There are 11 hidden switches. A switch that is on adds its own fixed numbers to the row, and there is some noise. The rows also spread widely along 15 directions, which tell nothing about the answers.
In the rows, 128 means zero.
Some rows, each with its switches (1 for on, 0 for off) after it:
[111 124 135 173 195 138 124 144 132 134  81 108  89 120 123 111  78 186
 187 118 147  99 203 109 126 114  98 130 106  84  77 145 116  97 180 143
 191  84 170 186 100 109 119] | 0 1 0 1 0 1 1 1 0 0 0
[147 129 122  95  98 185 161  89 108  63 108 134 171 137  79  90 182 103
 112 145  99 133 129 148 141 169 146 109 193 103 179  56 139 122 167 128
 108 117 147  75 149  66 111] | 0 0 0 1 0 1 0 0 0 1 0
[101 163 163 191 133 141  99 130 126 156 106 101 116  89 130 126 109 136
 131 167 141 164 110 138 113 120  90 115 115 108 124 163 169 152 117 127
 129 140 123 160 131 159 142] | 0 0 0 1 1 0 0 1 0 1 1
[145  85 132 126 110 119  98 130 117 148  86 149 119  75 121 118 173 119
 161 186 128 179  87 148 122 104 137 125 142 113 131 139 133 200 180 169
 122 169 118 140 139 142 124] | 1 0 0 0 1 0 1 0 0 0 1
[142 144 121 139 143 138 170  86 128 119 141 148 107 116 124  98 115 214
 131 172  97 141 172 139 127 135 113  79 126 139 219 127 138 102 142 100
  77 145 165 139 103 116 120] | 0 0 1 1 1 0 1 1 0 0 1
[118 160  97 147 146 176 189 103 129  71 158 149 156 155 114 110 136 174
 132 136 135 125 155 163 150  91 107 122 168 118 207  45 182 108 150 126
 131 190 128 114 151 103 141] | 0 0 0 1 1 0 1 0 0 0 1
[138 163 154 142 159 156 107 110 112 169 114 128 106  96 119 147 146 116
 141 146  98  92 152 135 179 157  95 135 143 144 155 140 129 173 129 129
 163  88 125 178 149  44 130] | 1 1 0 1 0 1 0 1 1 0 0
[156 186 126 133 146 131 150  93 128  72 149 119 182 151 110  76 116 114
 153 155 154 131 167 136 139 119 168 142 180 107 122  94 181  86 175 109
 128 157 133 170 138  70 129] | 0 0 1 1 0 0 1 1 0 0 1
[175 159 125 124 102 120 160 123 117  63 161 149 184 132 138  87 147 153
 153 152 101 169 148 157 136 163 165 104 188 141 171 113 156  94 162  83
  95 163 139 183 141  84 125] | 0 0 0 0 0 1 1 0 0 0 1
[139 183 126 161 116 116 113 111 136 101 168 120 116 111 138 122 119 183
 178 185 136 123 194 139 125 144 123 142 144 159 118 146 147 101 110  93
 121 145 148 180 140 103 134] | 0 1 0 1 1 0 1 0 0 0 1
[165 154 157 159 190 159 183  60 133 180 115 171 125 152  89 121 120 139
  80 122  66 176 158 155 154 115 108  38 121 133 203 143 147 129 180 102
 106 122 159 174  84  64 115] | 0 0 0 1 0 1 0 1 0 1 1
[173  92 126 107 131 103 112 134  92 169 129 169 162 127 180 107 176 146
 166  64  67 203  93 112 110 109 111  84 152 130 102 136 120 168 165 119
 157  88 122 185 117 146  78] | 0 0 1 0 1 1 0 1 1 0 0
[127 124 161 167 189 118 120 143 155 185  89 165 101 138 123 115 129 160
 131 135  97 135 139 177 155  87  93 124 148 139 159 123 136 183 181 169
 145 142 112 169 118 106 106] | 1 1 1 1 1 1 1 0 0 1 1
[163  96 131 110 186 108 165 114 146 151 131 199 109 171 157  87 134 196
 113 120  66 132 131 149 128 113 102 111 157 175 199 116 126 137 158 138
  94 132 131 126  80 143  70] | 1 1 1 1 0 1 1 0 0 0 0
[152  93  97 103 137 126 123  99  91 154 116 146 137 119 153 101 155 101
 151 159 134 173  80  97 111 116 130 125 145 116 126 122 140 168 139 143
 137 148 121  91 134 155 107] | 0 0 1 1 1 0 1 0 0 0 1
[107 178 144 194 145 144 113 150 133 119 105 132 119 110 114 104  84 175
 154 168 145 126 134 185 138 104  98 127 130  93 141  67 158 145 183 168
 139 131 124 130 148 111 124] | 0 1 0 0 0 0 1 1 0 0 1
[149 115 114  99 137 160 128  93  94 158 144 157  97 125 162 135 157 148
 136 122  73 124 121 112 126 166  77 115 144 166 163 124 102 152  74 106
 147  87 139  98 133 136 101] | 1 0 0 1 1 1 1 0 0 1 0
[177 146 152 110 172 114 127 142 129  98 122 153 158 131 132  83 134 128
 144 126 142 138 118 152 161  70 150 135 144 115 139 138 189 112 188 131
 138 162 128 202 141 106 136] | 0 0 1 1 1 0 1 1 1 0 0
[173 186 115 141 189 151 171  73 129 161 189 210 118 179 142 134 133 176
 119 112  68 135 150 181 165  84  82  90 142 186 206  75 157 137 139 109
 138 139 127 147 134  65 108] | 0 0 0 1 1 0 1 0 0 0 1
[132  81 162 111 173 157 196  59 135 128  99 141 117 141  79 125 159 166
  56 113  81 137 156 117 119 103  94  85 131 118 191 149 151 102 170 129
  90 130 163 167  49 146 120] | 0 0 0 1 1 1 0 1 1 1 1
[ 76 164 139 180 169 164 150 149 131 121  93 126 125 138 126  89 102 173
 127 149 138  88 146 158 150 101  65 134 158  96 209  61 170 134 140 159
 141 152 114  97 156 132 130] | 0 0 1 0 1 0 1 1 1 0 1
[146 137 151 149 119 111 125  84 144 162 115 156 143 144  96 121 179 141
 145 143  97 157 176 167 128  90 127 118 172 142 117  91 127 177 181 147
 132 146 127 152 143  90  93] | 0 0 1 0 1 1 1 0 1 0 1
[117 198 185 204 149 146 130  81 154 177 129 144 117 153  98 145 118 175
  91 130  82 161 137 184 117  95  69  79 117 151 149 114 157 143 151 132
 104 105 135 146 101 131 100] | 0 0 0 1 0 0 0 0 0 0 0
[114 166 146 175 185 137 120 126 135 186 104 140 118 118 115 122 111 137
 145 143 133 134 128 158 146  81  98 133 127 118 144 122 156 174 169 154
 163 133 105 174 135 105 125] | 0 1 1 0 1 0 1 1 0 0 0
[168 135 123 130 149 127 140  75 143 124 108 168 139 146  82  82 138 135
 148 151 105 159 181 148 129  95 152  93 155 109 111  96 139 126 227 143
 121 123 163 144 107  56  93] | 0 1 0 1 1 0 0 1 0 0 1
[120 170 146 148 180 113 165  53 128 215 175 160 159 161 153 137 136 134
  96 112  74 177  84 132 101  91  89 102 157 164 164 116 163 180 142 137
  99 128  73 183  57 162  75] | 1 0 1 1 1 0 0 1 0 0 0
[135 181 148 120 169 135 160  91 107 108 152 117 152 143 146  96 100 137
 126 147  88  98 139 112 126 202 113 120 183 133 154 133 143  73 137 108
  97  80 123 192  63 107 103] | 1 0 0 1 0 0 1 1 0 1 1
[117  76 116 102 163 135 197  77 118 103 115 128 132 146 129 104 124 159
 107 137 114 135 133  88  86 131 111 115 152 105 164 114 135  87 163 143
 107 134 146 136  52 182 106] | 1 0 0 0 1 1 1 0 0 0 1
[116 164 142 179 129 201 146 146 117  73 107 107 174 146 110 103 131 168
 110  69 108 147 157 151 164 129  71  64 164  88 195  93 186  90 149  87
 162 115 167 131 161 103 154] | 1 0 1 1 0 0 0 1 1 0 1
[130 127 150 141 152 135 138 101 128 140 104 134  96 120 121 100 127 208
 123 146  51 117 170 130 120 182  87  81 153 139 183 141 104 109 172 126
  83  57 162 158  59  98  86] | 1 1 1 1 0 0 0 1 0 0 1

New rows, each followed by its switches (1 for on, 0 for off):
[124 139 126 134 130 180 183  81 114  79 110 104 161 119  66 120 146 131
 104 152 135 150 145 142 147 124 140 101 152  86 199  75 165 114 182 126
 124 158 151 132 139  77 156] | 0 0 1 1 1 1 1 0 0 0 1
[106 107 149 168 148 137 143 113 153  93 103 102 101 106  91 129 130 189
 120 165 154 132 165 133 113  91 109 137 112 110 138 161 168  98 171 142
 104 168 156 175  87 153 146] | 0 1 0 1 0 0 0 0 0 0 1
[119 156 139 152 121 169 131  93 122 105 118 113 133 113  86 134 141 112
 113 178 157 123 119 162 138 111 121 157 140 108 144  62 166 160 139 157
 141 162 123  89 172 105 145] | 0 0 0 1 0 1 1 0 0 0 1
[160 137 128 102 165  93 161  78 120 168 149 181 160 159 143 105 170 105
 163 157  88 119 143 132 143 127 153 146 204 157 134  96 118 176 180 160
 108 147  85 167 102  77  66] | 0 0 0 1 0 1 1 0 1 0 0
[ 97 114 149 131 176 136 138 144 106 129 114 110 131 116 150 130 120 142
 104 130 127 111  55 132 125 134  83 168 152 111 159  89 157 148 162 182
 145 108  83 161  96 165 119] | 1 1 1 0 0 1 1 0 0 0 1
[134 148 133 146  80 170 104 153  93  74 107  99 188 112 119 115 183 113
 173 112 111 141 154 132 153 184 116 110 206 105 122 114 141 122 142  99
 171 108 145 153 184  86 145] | 1 0 0 0 0 0 1 0 1 0 1
[140 139 102 144 147 135 126 121 104 129 183 137 109  72 159 169 132 193
 169 158 142 141 100 157 163  96 114 139 107 141 185 107 156 165 155 140
 139 172 104 202 133 109 148] | 1 1 1 1 0 0 1 0 0 0 1
[188 123 135 122 181 119 161 103 133 141 118 204 134 135 123  91 130 152
 121 148  99 170 123 166 163  64 138  72 126 125 196 122 166 139 208 138
  99 179 142 162 112 103 119] | 0 0 0 1 1 0 1 1 1 0 1
[118 179 173 161 162 155 111  87 123 177 132 119  79 118 134 157 114 161
 117 139  94  74 170 126 142 158  53 134 117 167 149 149 124 142  64 106
 154  75 146 145 130 117 121] | 1 0 0 1 0 1 1 1 1 0 0
[131 111 121 109 162 154 164  63 123 140 108 155 135 140  95  97 152 109
  95 172 122 123 104 140 130 103 124 136 166 118 189  67 153 172 167 172
 102 164 114  69 114 126 102] | 1 0 1 1 0 0 1 1 0 0 1
[162 155 169 118 133 104 101  84 137 146 165 143 117 142 146 140 166 151
 108 135  92 122 136 142 118 116  89 151 154 198 125 161 156 130  91 103
 119 121 123 184 120 152 113] | 1 0 1 0 1 0 1 0 1 0 1
[138 129 159  97 138 126 143  64 154 133 123 135 144 151 103  88 182  75
  84 176 119 108 135 131 116 129 143 185 199 164 158 140 166 159 100 125
  84 179 100 111 120 132 102] | 1 0 1 1 0 1 0 1 0 1 0
[126 153 179 170 150 172 147 116 129 122  94 122 131 143  85 134 127 160
  80  96  86 156 142 161 129 129  72  74 130 118 161 127 159 100 154 110
 148  87 165 164 121 119 142] | 0 0 0 0 1 1 1 0 0 0 1
[173 159 187 102 156 104 105  73 111 163 139 131 136 124 127 133 136 101
  94 144  77 152  64 139 113 152 122 117 148 155 105 153 146 135 167 142
  99  59 113 212  63 127  97] | 1 0 1 1 1 0 1 0 0 1 1
[182 145 124 153 162 117 101 129 131 143  99 164  90 118 127  79  98 171
 194 162 123 144 192 156 147  99 135  93 111 115 123 131 118 122 199 122
 150 122 179 157 144  62 109] | 0 0 1 0 0 0 1 1 0 0 1
[152 217 138 142  98 135 148  59 110 117 231 151 159 113 138 163 136 187
 107 139  88 174  93 182 112 121 104 104 133 176 177  79 178 135 109  92
  89 138 108 192 125 132 127] | 0 0 0 0 1 0 1 1 0 0 1
[116 117 195 135 126 114 130  78 151 153 116 127 146 127  85 148 192 168
  92 107  85 148 128 153  92  81  96 131 159 148 117 141 149 160 167 153
  98 120 114 205  71 189 101] | 1 0 1 0 1 0 1 1 1 0 0
[124 172 154 146 190 127 147  90 122 144 155 121 141 150 132 145 113  96
 107 141 151 112 100 140 128  96 106 182 147 135 113 100 183 136 140 155
 159 144  82 188 114 124 129] | 0 0 0 0 0 1 1 0 0 0 1
[151 143 153 138 191 122 148 101 136 128 130 134 113 120 125 105 103 151
 112 164 136 136 123 144 139  87 131 125 112 119 165 153 181 104 181 133
  98 158 128 203  77 116 129] | 0 0 1 1 0 0 0 1 0 1 1
[120 152 161 125 132 125 128  64 140 149 127 128 117 105  86 141 176 131
 139 189 125  89 172 140 124 109 125 175 157 149 127 132 137 163 141 154
 108 148 112 174 119 110 118] | 0 0 0 0 1 0 1 1 1 0 0
[151 187 149 171 108 125  88 121 107 130 148 131 130 113 161 127 100 166
 146 151 119 173 112 145 119 128  92  85 108 136 114 127 157 120 108 103
 132 107 151 137 150 158 124] | 0 0 0 1 1 0 1 0 1 0 1
[129 175 171 191 144 120  99 151 151 133 118 140 156 134 121 105 136 151
 143 123 131 165 117 194 137  62 111 135 155 119 110 104 189 163 187 153
 140 158 100 187 148 111 120] | 0 0 1 1 0 0 0 1 0 0 1
[163 116 181 104 153 103 131  89 137 145 115 151  98 124 110 124 164 157
 105 164  67 118 138 141 114 147 117 134 149 172 135 166 120 132 155 141
  90  98 140 188  77 113 101] | 0 0 0 1 1 1 1 0 0 0 1
[143 212 159 174 106 123 112  97 136 115 196 139 165 132 125 160 157 183
 142 125 106 146 143 201 154  94 109 127 166 168 141  75 175 150 149 119
 124 152 106 207 150  93 123] | 1 0 1 1 0 0 1 0 1 0 1
[140  75  98  97 129 119 112 148 114  98  71 125 141 114 137  53 162 101
 200 174 159 143 132  93 117 118 168 152 174  80 100 127 131 137 190 160
 140 155 133 107 139 117 104] | 0 0 1 1 1 0 0 0 0 0 0
[136 123 165 167 201 156 136 112 145 162  61 146 125 157  81 113 127 111
 105 109 124 159 122 150 137  55 102  94 114  90 114 131 164 138 224 169
 157 118 143 150  98 113 116] | 0 0 0 1 0 0 0 0 0 0 0
[159 183 120 134 168 156 144 107 133 102 147 161 154 175 116  92 117 150
 133  97 105 126 169 167 158 102 108 112 173 132 159  66 169 100 170 107
 168 110 144 155 147  61 118] | 1 1 1 0 1 0 1 1 0 0 1
[135 177 111 124 185 125 193  64 129 125 162 147 160 142 125  93 110  93
 142 204 144 106 152 130 152 127 161 155 188 129 196 103 170 124 167 131
  98 201  91 179 100  71 123] | 1 0 0 0 0 0 1 1 0 0 1
[157 164 136 151 125 151 119  99 130 150 139 168 148 135 105 123 177 121
 124 136  95 152 144 174 146 120 105 125 175 166 151 113 158 179 120 106
 141 149 120 129 173  88 125] | 0 1 0 0 0 0 1 1 0 0 1
[150 210 191 186 149 159 147  96 168 110 136 156 135 164  80 121  94 204
  70 105  77 144 168 214 144 109  87  74 126 154 186  97 175  99 153  96
 108 104 170 159 120 102 125] | 1 1 0 1 0 1 1 1 0 0 0
[170 142 139  68 106 149 145  79  89  95 141 152 172 122 121 100 174  80
  82 168  99 131  71 133 140 167 136 133 181 140 188  80 165 152 107 122
 100 133 117  83 164 112 126] | 0 0 0 1 1 1 1 1 1 0 1
[109 175 189 174 121 145 122  99 149 134  82 117 141 153  89  82 141 122
  90 175  94 115 170 141 102 179  89 124 194 149 139 151 152 127  94 108
  89 117 144  87 130 141 110] | 0 0 0 1 0 0 1 1 0 0 1
[116 106 100 117 169 122 186  72 118 123 166 118 116 110 141 141 142 182
 148 167 145 124 148  97 113  98 124 151 134 135 173 142 151 111 146 134
 103 184 114 200  69 148 131] | 0 0 1 1 1 0 1 0 0 0 1
[ 93 139 154 169 139 162 129 132 113 138 125 120  91  97 130 159 130 211
 110 140 107 115  97 173 133 123  53 130 112 133 193  74 141 164 126 161
 130 115 116 121 136 144 128] | 0 0 1 1 0 1 1 0 0 0 1
[ 91 166 136 181 151 166 142 145 111 115 114  87 181 136 132 121 119  98
 133 119 158 141 106 136 152 126 103 143 178  87 149  82 185 148 142 137
 183 156  95 142 164 117 151] | 1 0 1 1 0 1 1 0 0 0 1
[165 135 140 139 142 166 109 148 111 153  89 180 166 152 122  88 176 101
 112  88  81 185  85 171 159 104  93  87 175 130 167 103 169 189 144 119
 169 129 123  91 197 105 125] | 0 0 1 1 1 0 1 1 0 0 1
[118 105 134  96 160 128 143 173 110  77  93 124 165 133 165  65 129 119
 156 127 134  94 112 102 135 145 122 162 193  90 141 109 153 113 150 153
 148 133 112 142 131 148 115] | 1 0 0 1 1 1 1 1 1 0 0
[148 110 149 111 153 151 145 149 117  91 118 137 136 142 150 100 167 134
  98 116  94 120 115 124 141 158  90 141 173 153 182 160 170 106  99  98
 129 135 133 144 137 126 138] | 0 0 0 1 0 1 0 0 0 0 1
[122 118 138 148 145 175 157  91 121  98  98  88 151 145  92 122 142 128
 102 100 148 145 161 100 127 104 108 105 129  87 138 130 171  90 146 108
 156 131 170 131 124 136 142] | 0 0 1 1 0 1 0 0 1 0 0
[166  76 154  99 199 118 164 112 148 144 102 196 127 184 114  95 172 163
  97  69  55 129 156 141 116  91  90 124 177 158 132 135 135 125 185 140
 142 104 137 181  78 130  86] | 0 1 0 0 1 1 1 1 0 0 1
[109 138 139 150 188 142 177 129 142 130 107 154  96 122 117 102 117 211
 141 176 103  89 150 171 159 115 104 120 141 124 241  94 132 127 198 172
  83 149 120 149  94  90 109] | 0 0 1 1 0 0 1 0 0 0 0
[111 142 131 129 136 149 119 136 109  96 152 106  99  96 157 147 151 153
 144 165 149  64 138 128 149 136  83 198 142 146 162 111 158 131  81 132
 158 150 109 153 168 108 150] | 0 0 0 0 0 1 0 0 1 0 1
[137 184 197 153 179 127 108 115 140 167 124 134  92 135 115 143 142 151
 106 149  79  76 142 178 159 143  79 163 152 180 150 128 139 153 133 145
 140  82 111 190 131  61 115] | 0 0 1 1 0 1 1 0 0 0 1
[166 163 144 158 157 112 123 158 169  92 111 171 138 165 117  56 136 178
 182 137 116 114 225 191 157  89 136 139 188 143 135 121 157 103 186 112
 137 168 147 183 160  56 113] | 0 0 1 0 0 0 1 1 0 0 1
[132  80 144  68 169 146 158 112 126  82  92 116 137 135 108  74 183 100
  95 157 123  75 126 104 128 148 128 187 198 122 169 154 167 104 143 144
  96 147 114 142  94 125 123] | 0 0 1 1 0 0 0 1 0 1 1
[136 131 136 143 115 129  92 117 102 150  99 105 146 130 134 103 148  95
 143 148 118 150 124 102 108 180 114 134 175 126  80 126 124 159 114 125
 156  87 132  96 150 126 102] | 0 1 1 1 0 1 1 0 0 0 1
[181 124 118 123 152 105  98 102 111 181 125 170 132 121 155 100 155  89
 163 166 140 159 113 125 145  86 140 138 142 141 115 141 152 196 135 133
 146 180 114 120 163 119 111] | 0 0 1 1 0 0 1 1 1 0 1
[138 123 148 151 137 165 133 111 135 111  98 138 102  84  74 134 138 197
 140 149 125 140 153 171 140  85 116  98  92 104 159 122 140 133 193 145
 121 138 168 157 124 109 140] | 0 0 0 1 0 0 1 1 0 0 0
[190 157 161 150 149 106 119  80 118 144 140 161 128 130 133 121  80 157
 111 130 118 194 106 153 111  79 124  70  76 118 101 112 158 118 181 123
 123 109 164 169 102 150 107] | 0 0 0 0 0 1 1 1 1 0 1
[138 107 153 113 138 115 137 113 110 170 112 142 137 113 144 108 190 146
 130 142  54 148 128 107 114 183 102 110 189 169 169 198 121 159 113 104
  93 111 116 179  94 137 104] | 0 0 1 1 1 0 1 1 0 0 1
[188 106 138 107 124 156 104 125 114 134 117 170 133 102 112 133 190 110
 122 120  97 174  88 165 155 117 125 108 140 150 156 160 150 168 146 111
 138 137 137 154 155 120 139] | 1 1 0 0 0 0 1 0 0 1 0
[162 153  77 126 148 145 130 125  74 108 149 125 148  90 172  98  92 126
 191 162 153 140 128 100 179 156 145  97 134  94 178 111 149 122 148 100
 157 139 144 146 157  76 143] | 1 1 1 1 0 0 1 1 1 0 1
[175 135 135 105 174 122 143 136 138  96 133 154 151 151 131  90 144 139
 143 111 113 136 154 143 155 109 141 131 171 146 157 157 169  90 174 102
 140 140 138 215 120  93 131] | 1 1 1 0 1 0 1 0 0 0 0
[153  92 108 139 171 128 150 167 107 133 102 171 144 108 151  98 145 179
 199 107  86 151 168 127 173 133 120  75 166 105 175 154 118 134 216 123
 146 134 142 224 105  81 120] | 1 1 0 0 0 0 1 1 1 0 1
[156 135  97 118 146 146 134 164  91  67 130 127 164 114 164  65 101 146
 165 122 137 164 103 121 147 138 137  96 148  79 159 106 173  87 173 107
 144 124 141 157 138 106 134] | 0 1 1 1 1 0 0 1 0 1 1
[163 158 116 133 168 171 136 123  98  96 124 133 151 144 139  99 100 111
 134 102 139 163 101 127 144 108 115  89 116  88 135 107 178  81 172 107
 173 102 155 141 139 105 133] | 0 0 0 0 0 0 0 0 0 0 0
[149 154 151 107 201 133 175  87 143 116 132 142 149 170 122  93 130  91
  95 145 119 116 128 122 143 114 131 142 173 144 174 157 192  90 154 120
 109 151 118 183  86 104 127] | 1 0 0 1 1 0 0 0 0 0 0
[171 169 136 124 169  84 146  61 126 190 157 166 151 177 166  79 114 101
 119 148  85 173 130 112  99 131 129 110 171 165 127 136 149 137 127 101
 108 120 112 159  92 116  68] | 0 0 1 0 1 1 0 1 0 0 1
[140 161 151 158  81 140 102 119 119 109 112 109 179 124 114 109 152 113
 146 125 116 196 133 131 102 149 126  90 168 120  93 154 154 119 129  85
 138 115 151 152 147 152 128] | 1 0 0 0 1 0 1 0 0 0 0
[183 128 149  76 117 122 136  92 100  90 168 156 146 111 149 114 150 142
 100 155  92 131  79 147 133 158 133 128 155 155 176 110 155 128 121 119
  78 132 124 151 112 143 112] | 1 0 0 1 0 1 1 1 1 1 1
[183 145 119 127 121  91 140  89 117 126 146 147 176 139 145  80 126 114
 151 158 117 221 119 127 112 120 178  82 157 122 123 124 156 127 183 105
 103 154 139 163 116 103  99] | 0 0 1 1 1 1 0 0 0 0 1
[144 153 158 139 126 181 159 100 107 121 108 138 147 107  91 121 142 151
  75 131  88 162  97 169 163 130 107  58 120 109 243  84 164 148 162 121
  99 119 149 115 145  91 135] | 0 0 1 1 0 1 0 1 1 0 0
[135 177 158 151 133 140 172  96 132  99 146 145 197 142  92 110 136 162
 106 120  92 171 112 176 126 122 133  93 173 121 167  87 175 123 197 131
  81 133 116 184  92 121 111] | 0 1 0 1 0 0 1 1 0 0 0
[156  70 138 121 111 159 132 119 131  95  83 142 119 103  97 110 172 144
  94 144 117 184 110 148 128  98 121  93 123 113 180 144 164 141 156 124
 118 171 173 105 145 146 149] | 1 0 0 1 1 1 0 0 0 0 1
[ 80 140 121 206 156 145 138 129 121 153 104  88 107 122 145 117  81 180
 168 135 147 155 179 105 112 115  81  91 114  80 127 131 135 113 141 120
 164 129 151 150 111 141 123] | 0 0 1 1 1 1 0 0 0 1 1
[117 134 177 152 130 129 145  91 152 122 102 102 119 118  85 119 149 138
 103 177 115 137 181 130 106 142 120 126 153 134 145 191 153 102 134 107
  90 151 147 192  92 127 136] | 0 0 0 0 1 1 0 0 0 1 1
[135 185 156 164 187 127 142 105 136 132 152 133 129 152 139 129  82 158
 131 123 128 130 127 150 125  95  99 122 122 131 126 120 168  92 168 132
 137 113 125 204  84 136 114] | 1 0 0 0 0 0 1 0 0 0 0
[148 167 174 156 176  87  73 145 141 179  97 142  96 114 150  93  98 100
 151 183 126 126 126 145 131 121 115 162 134 140  82 162 147 164 149 153
 157 107 112 185 139  92 108] | 0 1 0 0 1 1 0 1 0 0 1
[172 144 147 129 121 152  88 106 113 163 114 155 139 119 118 124 183  95
 135 124  83 162 126 143 146 140 104 108 165 157 121 158 141 182 109  99
 164 112 140 138 175  93 131] | 1 0 0 1 1 0 1 1 0 0 1
[162 154 117 142 176 115 119  96 120 167 151 157 109 147 159 117 108 144
 153 136 130 153 129 135 122  76 105 122 116 144 116 119 152 132 142 125
 161 131 130 155 128 126 108] | 0 0 1 0 1 0 1 0 0 0 1
[159 123 182  98 101 157  74  76 140 124  90 114 117 120  61 124 206  73
  62 153 107 119 128 144 125 137 112 173 164 162 109 144 162 172  93 120
 146 101 150  96 176  98 138] | 1 1 1 1 1 1 0 1 0 0 1
[147 111 125 115 153 122 128 100 133 181  97 162  91 118 132  85 148 126
 135 188  99 129 150 117 133 142 123 130 148 156 181 157 121 179 114 125
 111 140 135  97 138  97  99] | 0 1 1 1 1 1 0 1 0 0 0
